There are 10 hidden switches. A switch that is on adds its own fixed numbers to the row, and there is some noise. The rows also spread widely along 13 directions, which tell nothing about the answers.
(in the rows, 128 means zero)
Some rows, each with its switches (1 for on, 0 for off) after it:
[ 99 146  93 138 181 103 127 159 164 132 135 110 201 196 101  98 139 113
 146 135 103 134 118 114 117  74 125  77 138 156 116  86 123]  0 1 0 1 0 1 1 0 0 1
[118 116  92 142 150 125 144 107 113 127 136  99 132 150 111 122 115 120
 143 117 151 117 104  99 105  95 112  85 122 142 104 142 133]  1 1 1 0 0 0 0 0 0 1
[152  88 145  91 116 121  87 125 140 117 161  82 151 139 139 167 143 168
 108  78  98 123  96 144  86 161  89 135 132 138 154 169 133]  0 1 1 1 0 1 1 1 0 1
[104 135  96 124 162 142 104 143 167 130 146 111 155 156 125 154 150 130
 156 115 104 114  92 128 134 108 131 101 128 148 124 116  95]  1 0 0 1 0 0 0 0 1 1
[197  93 141  79 131 125 108  78  70 141 128  86 105 113 101 179  98 157
 103 107 185  98  93  98  53 141  85 116 156 120 185 182 127]  0 1 1 1 0 0 0 1 1 0
[187 189 139  84 141 177 162  93 107 133 117 133 139 111 151 200 107 101
 174 105 131 156 121  84 133  55 173  99 127 160 162 139 103]  0 0 0 1 0 1 0 1 1 0
[125 122 152  88 150 128 123  97 157 169 178  69 165 160 163 153 122 125
 152 121  79 155 110 113 119 148  75 130 108 132 133  67 127]  0 1 0 1 0 1 1 0 0 0
[ 99 153 159  61 108 141 191  94 106 101 107  32 142 110  60 106 185  39
 196 105 155  70 115 106 150  74  96 166  92 124 163 146 182]  0 1 1 1 0 1 0 1 1 0
[ 97 144 123  94 156 124 140 117 125 160 106  79 190 134  99 103 133 138
 171 135 152  96 130 122  92 108 102 147 117 110 135  71 139]  1 1 1 1 1 0 0 1 0 1
[ 96 148 118 108 115 168  96 125 164 129 158  52 146 148 133 159  99 106
 149  87 118 179 121  72 132  98  92  89 158 118 147 129 143]  0 1 0 1 0 1 0 0 0 0
[131 132 121 131 125 128 130 123 155 140 146  53 163 113 128  96 102 111
 137  93 119 158 173  76  75  88  91 111 147 142 118 122 125]  0 1 0 1 0 0 0 1 0 1
[125 114 102 113 147 131 130  81 151 149 125  73 144 133 137 136 152 119
 184 100 142  95 122 132 104 157  97 141  94 149 132 112  86]  1 1 1 0 0 1 0 1 0 1
[ 95 105 140 126  97 126 128 170  99  74 167  94 128  84 119 134 157 123
 115 116 127  91 112 152 115  87 126 193  94 133  94 182 181]  0 1 1 0 0 0 0 0 1 0
[117 127  87 127 172 139 123 115 129 149 177  76 147 150 114 157  95 113
 157 132 169 107  99  95  82  95  96  86 129 135 129 101 116]  0 1 0 1 0 1 1 1 1 1
[162 100 126 108 150  88 146 114  71 134 113 133 172 138 127 119 122 172
 117 133 143 107 126 137  56 135 126 157 101 148 123 138 137]  1 1 1 1 0 1 0 0 0 1
[ 59 122  76 155 112 145  60 149 168  85 120 101 152 167 158 162 178 163
 157  82 105 146 125 150 138 168 142 156 126 130 132 169 113]  0 1 0 0 0 1 1 1 0 0
[126 110 116 133 112 132 140  96 135  88 152 134 125 148 193 161 194 147
 164  74  40 134 101 155 156 163 155 157  66 177  95 183 112]  0 0 1 1 0 0 0 1 0 0
[135 110 123 105 114 142 131 116 126 131 115 133 106  88 111 149 122 186
 147  75 146  57  81 141 114  94 124 119 126 111 122 166 110]  0 0 1 1 0 0 0 1 0 1
[140 108 177  52 118 149 176  82  89 134 107  81  97  77 115 138 150 144
 171  81 153  70  93 110 121  73  96 169 109 125 134 163 140]  0 1 1 1 0 1 0 1 0 1
[108 125 128 119 104 132 129 112 145 126 174  82 181 144 166 152 122 124
 153 108  82 143 121 154 123 174 110 154  65 129 108 105 161]  1 1 1 0 0 1 0 0 0 1
[113 144  99 110 149 134  75 131 105 113  83 102 178 175  85 151 148 148
 130 129 168 145 131 102 101 132 134 113 183 133 188 152 122]  0 0 1 1 0 0 0 1 0 1
[117 112  97 147 133 122 105 127 142 121 176  51 164 129 152 119 118 119
 134 106 122 165 168  91  59 129  92 133 131 153 113 137 121]  0 1 0 1 1 0 0 1 0 1
[166 148 135  93 116 120 144 105 123 122 118 112 165 106 108 154 145 111
 151 107 133  93 118 148  96 128 132 133 103 134 170 147 129]  0 0 1 1 1 0 1 1 0 0
[ 98 126  81 148 162 125 135 135 117 117 161 121 156 169 121 151 131 119
 151 135 144 102  81 138 114  95 130 101  94 143 103 125 149]  1 1 1 0 0 1 1 1 0 0
[149  96 182  64 158  88 132  99 129 152 105  79 156 141 102 108 193 131
 131 128 106  94 114 146 108 145  77 165 127 149 162 107 114]  0 1 1 0 0 0 1 0 0 1
[120 141 100 138 106 124  50 151 148 113 151  74 202 146 112 171 116 116
 110 123 142 154 149 147  81 189 113 131 139 118 178 132 146]  0 1 1 0 0 0 0 1 0 0
[ 74  88 112 120 151 152  94 148 100 103 166  99  90 122 139 161 154 158
 135 118 159 115  90 101 121  79 108 159 141 147 105 181 122]  0 0 0 1 0 1 0 0 0 0

New rows, each followed by its switches (1 for on, 0 for off):
[119 112 110 131 147 106 136 152 142 116 126 140 151 143 117 110 146 170
 135 100 104  87  99 142 111  79 132 113 122 142 101 145 122]  0 0 0 1 0 1 1 1 0 1
[135 181 118 124  73 146  84 174 170 103 126  91 216 103 103 168 101 109
 127  95 124 137 153 161  93 141 149 127 124  97 175 138 163]  1 1 0 0 0 0 0 1 1 1
[130 153 160  75 159 136 107 171 146 162 162 154 197 143 113 185 118 177
 132 134  92  89  52 183 136  88 133 110 119 109 134  60 148]  0 1 1 1 0 0 0 1 0 1
[128  77  92 114 178  97 104 100 147 108 104 105 135 233 111 120 204 167
 139  78  85 105  59 126 127 152 102  79 144 174 142 180  94]  1 1 1 1 0 1 0 1 0 1
[165 137 129 104 143 127 160 107 142 133 151 120 156 132 149 148 131 124
 162  97  94 114  99 139 119  94 129 104  94 159 115 119 116]  0 1 1 0 1 1 0 1 0 1
[127 102 157 101 114 124 177  91  86 111 150  85 124 121 139 119 148 133
 148  96 100 116 109 112 118 105 105 155  90 142  97 162 171]  0 1 1 1 0 0 0 1 0 1
[114 128 163 101 167 113 164 128 124 139 110 103 149 147 125  90 165 131
 144 129  91 138 125 102 135  51 114 134 138 152 104 104 133]  0 1 0 0 0 0 1 0 0 1
[107 138  84 138 152 136  97 139 156 129 122 117 184 171 160 136 131 174
 151 101  98 160 136 117 108 118 143 115 139 154 115 110  98]  0 1 1 1 0 1 0 1 0 1
[127 130 105 122 171 119 140  94 117 142 101  98 149 176 112 112 140 131
 159 118 132 136 125  82 109 102 115  94 145 149 134 124 107]  0 1 0 1 0 0 0 1 0 1
[141 109 126 102 130 118 117 115 132 120 129 104 165 133 140 151 164 152
 147  96 113 103 117 159  92 158 122 160 101 151 145 147 112]  0 1 1 1 0 1 1 1 0 1
[ 58 112 113 110 136 120 168 126  88 106  68  82 142 132  81  64 168 151
 167 109 172  74 125 104 107  59 112 169 123 113 104 154 171]  1 1 1 1 0 1 1 1 0 1
[132  88  92 143 122 105 134  77 139 133 142  69 129 113 154 109 131 134
 164  96 138 102 158 123  69 180  85 157  88 144 113 142  90]  0 0 0 0 1 1 0 1 0 1
[ 88 114 115 114 147 126 154 110  74 105  84 112 111 135 100 107 160 161
 155 123 167  91 105 104 120  65 125 140 140 121 112 166 147]  0 0 1 0 1 0 1 1 0 1
[108 126  71 137 114 160  80 124  99  93 116 147 129 155 141 220 123 182
 143  93 169 116  72 151 116 153 162 116 121 109 149 197 136]  1 1 1 0 0 1 1 1 0 0
[120 144  96 137 209 126 179 109  95 127 144 134 139 178 149 124 159 108
 176 144 113 147 106  81 127  35 152  97 113 193  84 118 109]  0 1 0 1 1 0 0 1 0 0
[116 125 110  86 148 144  56 129 123 122 121  98 166 182 105 197 149 160
 130 113 146 131  71 134 108 167 114 105 159 120 191 154 126]  1 1 1 1 1 0 0 0 0 1
[158 111 142 101 144  98 170  92  75 114 111 115 119 147 115 109 146 132
 122 128 115 116 108 102 113  93 118 124 125 149 124 159 148]  0 0 1 0 1 0 0 0 1 0
[ 70 122 124 126 107 122 123 159 111 105 133 105 178 133 108 127 138 161
 139 115 124  96 109 159 106 123 125 166  97  90 111 141 198]  1 1 0 1 0 0 1 1 0 1
[ 86 122  98 113 156 160 116 114 124 146 149 130 135 155 167 181 125 175
 173 116 126 116  70 132 138 122 130 132  98 128 103 105 115]  1 1 1 1 0 1 0 0 0 0
[144 103 128 114 136  83 123 137 136 131 149  92 186 142  94 104 139 141
 110 123 104  79 115 156  72 150  96 133 108 132 132 120 147]  1 0 1 1 0 0 0 1 1 1
[ 62 107  80 146 140 153  82 147  69  76 149  93 123 125 140 175 162 138
 144 137 200 134 137 105  87 116 138 195 131 150 129 199 131]  0 0 0 1 0 1 1 1 0 0
[145 170 101 116 142 123 147 127 138 136 113  95 199 132  98 110 103  97
 146 129 136 132 151  99  83  86 133  93 131 139 142 102 129]  1 0 1 1 1 0 0 0 1 1
[107 125 136 112 131 139 102 135 163 146 122  95 154 111 143 131 140 165
 147 102 110 121 136 135 114 121 110 152 133 123 123 109 108]  1 0 0 0 0 0 0 1 0 1
[146 157 127 118  86 141 107 121 111 140 165 115 189 116 128 197  45 142
 130 126 152 130 127 150  91 168 124 121  99  79 157 110 178]  0 0 0 0 0 1 0 1 0 1
[183 159 189  47 134 148 117 140  95 133 104 114 161  84 112 178 143 139
 116 125 138 131 131 117  99  70 143 164 162 143 190 141 129]  0 0 1 1 0 0 0 1 1 0
[130 139 114 132 122 131 123 118 117 111 151  98 160 132 161 151 122 119
 146 118 118 163 153 112 100 127 129 144 110 147 127 143 136]  0 0 0 0 1 1 0 1 0 0
[127 137  62 160 117 142 147 102 141 116 140  58 151  83 114 118 113  67
 177  92 187 107 169  97  61 106 120 118  97 159 117 155 101]  1 1 1 1 0 0 0 1 0 1
[142 159 120 111 112 146 129  73 145 156 178  32 168 124 117 164  81  55
 167 126 145 141 148  91  93 168  80 106 106 113 172  89 138]  0 0 0 1 0 0 0 1 1 0
[101  97 102 145 117 116 145 127 139 129 211  50 142 114 140 107  85 120
 132 108 122 105 125 107  71 103  70 130  91 122  72 112 167]  0 1 1 1 0 1 1 1 1 0
[ 84 148  71 151 132 157 117 119 146 117 101  98 130 139 113 128 124 132
 170  97 158 127 131  91 135  84 136  88 153 129 118 144 105]  0 0 1 0 0 0 0 1 0 1
[139  87  97 135 148 105 103 141 127 117 109 104 119  97  82 128 156 137
 121 107 195  57 112 142  59 110 108 132 139 145 143 189  88]  1 1 0 0 0 0 1 0 0 1
[142 104 214  52 150 125 140 133 107 155 159  81 154  93 145 140 155 156
 122 123  97 118 114 130  90  84  86 194 119 137 126 108 154]  1 1 0 1 0 0 1 1 0 1
[132 112 102 120 150  90  95 104 154 143 106  87 183 180 120 118 152 137
 139 118 118 131 143 130  81 191  98 134 129 142 167 112  95]  0 1 0 1 0 1 1 0 0 0
[142 131 116 120 139 135 114 137 170 139 166  98 164 123 136 156 124 123
 137  97 106 120 106 136  95 104 114 102 119 145 129 119 116]  1 1 1 1 0 0 1 1 0 0
[106 142 137 119 164 110 134 151 121 154 129 109 185 147 110  90 107 156
 122 152 117 135 140 106 108  62 110 118 151 125 100  64 154]  0 0 1 0 0 0 0 1 0 1
[ 62 160 126 114 127 143 181 131  81 122 157 101 178 118  92 132 122  98
 185 153 160  78 104 141 136  76 132 159  62 101  96  87 206]  0 1 1 1 0 0 0 1 0 1
[114 119 125  96 172 142 124  92 140 178 129 101 119 134 129 150 133 159
 176 116 141  89  87 116 122 110  94 123 128 121 130  85  87]  0 1 0 1 0 0 0 1 0 0
[112 154 115 110  85 156 103 129 134 101 148  86 190 125 116 199 136 105
 156  96 135 117 106 165 110 169 137 139  90 109 169 156 170]  1 1 1 1 0 0 1 1 0 1
[102 170  72 154 134 111 158 131 126  98 109 137 181 165  89 117 142  85
 169 133 134 108 120 134 127  99 164  93  96 134 132 139 148]  0 0 0 1 1 0 1 0 0 0
[193 129 174  82 127 109 182 115  92 116 142 112 169  96 148 126 146 120
 130 115  85 123 147 131  88  93 139 174  88 180 123 143 141]  0 0 1 1 0 1 0 1 1 1
[111 118 122 120 116 113  92 155 111 106 148  81 184 118  93 137 134 133
 111 132 158 111 141 139  67 138 109 158 134 122 152 150 162]  0 0 1 1 0 0 1 1 0 1
[109 131 119 104 171 121 132 116 123 150  52 119 138 135  99 102 163 158
 161 121 160 101 127 102 111  77 127 139 159 131 146 119  87]  0 1 0 1 0 0 1 0 0 0
[135 128 142  78 134 112 114 133 162 164  92  90 186 131 108 101 118 190
 136  97 106  96 129 133  91 119  96 138 148 103 146  79 121]  0 1 1 1 0 1 0 1 1 1
[ 95 152 105 127  90 172 112 121 154 114 138  93 161 120 172 166 107 139
 169  78 102 169 145 114 128 139 140 139 106 123 120 143 132]  1 0 0 1 0 1 0 0 0 1
[ 96 169 122  82 134 144  98 157 145 131  94  86 198 150  59 142 136 119
 149 117 164 101 104 128 121  88 117 111 155  99 187 110 160]  1 1 1 1 0 1 0 1 0 0
[ 91 138  93 119 157 134 143 105 101 112 125  78 155 173  88 128 156  96
 167 135 152 106 102  99 124 108 120 111 118 140 135 135 147]  1 0 1 1 0 0 0 1 1 1
[148 164 133 107 149 144 121 126 163 158 113 112 177 123 128 152 118 129
 149 117 119 140 137 122 108  93 131 102 144 134 150  92 102]  1 0 0 0 0 0 1 1 0 1
[ 88 164 102 122 113 171 113 131 116 108 119  93 160 150 126 165 101 134
 157 104 150 164 123  94 136  87 140 104 146 111 135 141 163]  0 1 1 0 0 1 0 1 0 1
[121 134 104 123 158 127 110 130 148 147 115 122 171 163 161 124 123 185
 143 105  95 155 133 110 106 104 132 120 143 147 113  97 101]  0 1 1 1 0 1 0 1 0 0
[137 134 127 120 131 137 135  98 125 147 157  70 166 140 145 142  94 117
 139 115 118 164 136  96  94 125  97 105 120 132 122 107 149]  1 1 1 0 0 0 0 1 0 1
[122  75 108 112 230  81 127 105 124 157 138 112 152 208 120 106 199 151
 143 152 106  91  75 134 105 138  93 122 115 190 112  93  75]  1 1 1 1 0 0 0 0 0 1
[123 146 106 106 183 112 134 134 140 123 113  95 183 191  79 117 171  90
 150 126 131 112  97 111 116  75 117  83 140 164 157 121 131]  1 1 1 1 0 1 1 1 0 0
[116 168 142 108 110 161 129 154 142 119 157  92 167 111 131 152 106 114
 139  98 104 158 124 103 128  49 130 110 136 127 121 124 169]  0 1 1 1 0 0 0 1 0 0
[145 140 129 106 127 136 129 108 100 139 118 108 160 125 119 159 103 134
 137 124 154 130 120 122  96 126 126 122 121 122 147 131 141]  1 1 1 0 0 0 0 0 0 1
[105 102 159  74 146 138 126 107 147 116 124  87 123 167 148 139 210 157
 167  72  60 122  78 126 167 115 103 149 123 156 129 155 115]  0 1 0 1 0 1 0 1 0 1
[ 99 113 140  98 143 126 120 126 103 156 114 136 150 154 133 138 106 221
 125 138 110 104  83 141 127 126 118 141 126  85 104  86 156]  1 0 1 0 0 0 0 0 1 1
[159 114 159  88 145 117 159 121 106 135 147  80 154  96 111 116 142 111
 131 114 133 100 124 117  76  77  98 145 112 158 125 136 143]  1 1 1 1 0 0 0 1 0 1
[143 137 150  93 153 138 135 105 153 145 147 105 153 120 150 160 174 118
 168 117  90 112 113 150 141 125 124 148  99 168 132  98  88]  0 0 1 0 0 0 0 1 0 1
[112 113  97 151 151 101 148 119  69 100 187 109 165 175 129 139 129 114
 131 158 132 128 103 132  93 128 123 124  82 150  93 138 182]  0 1 1 0 1 0 0 1 0 1
[104 112 126 109 130 119 141 122 123 105 103 106 148 165 112 112 170 160
 143  86  96 108  89 129 128 104 120 121 124 128 119 164 160]  1 1 1 1 0 0 1 1 0 1
[132 122 157  77 148 121 178 105 110 128 112 110 119  89  96 117 184 108
 172 124 142  49  95 145 138  73 115 161  93 149 124 135 116]  0 0 1 0 1 0 0 0 0 1
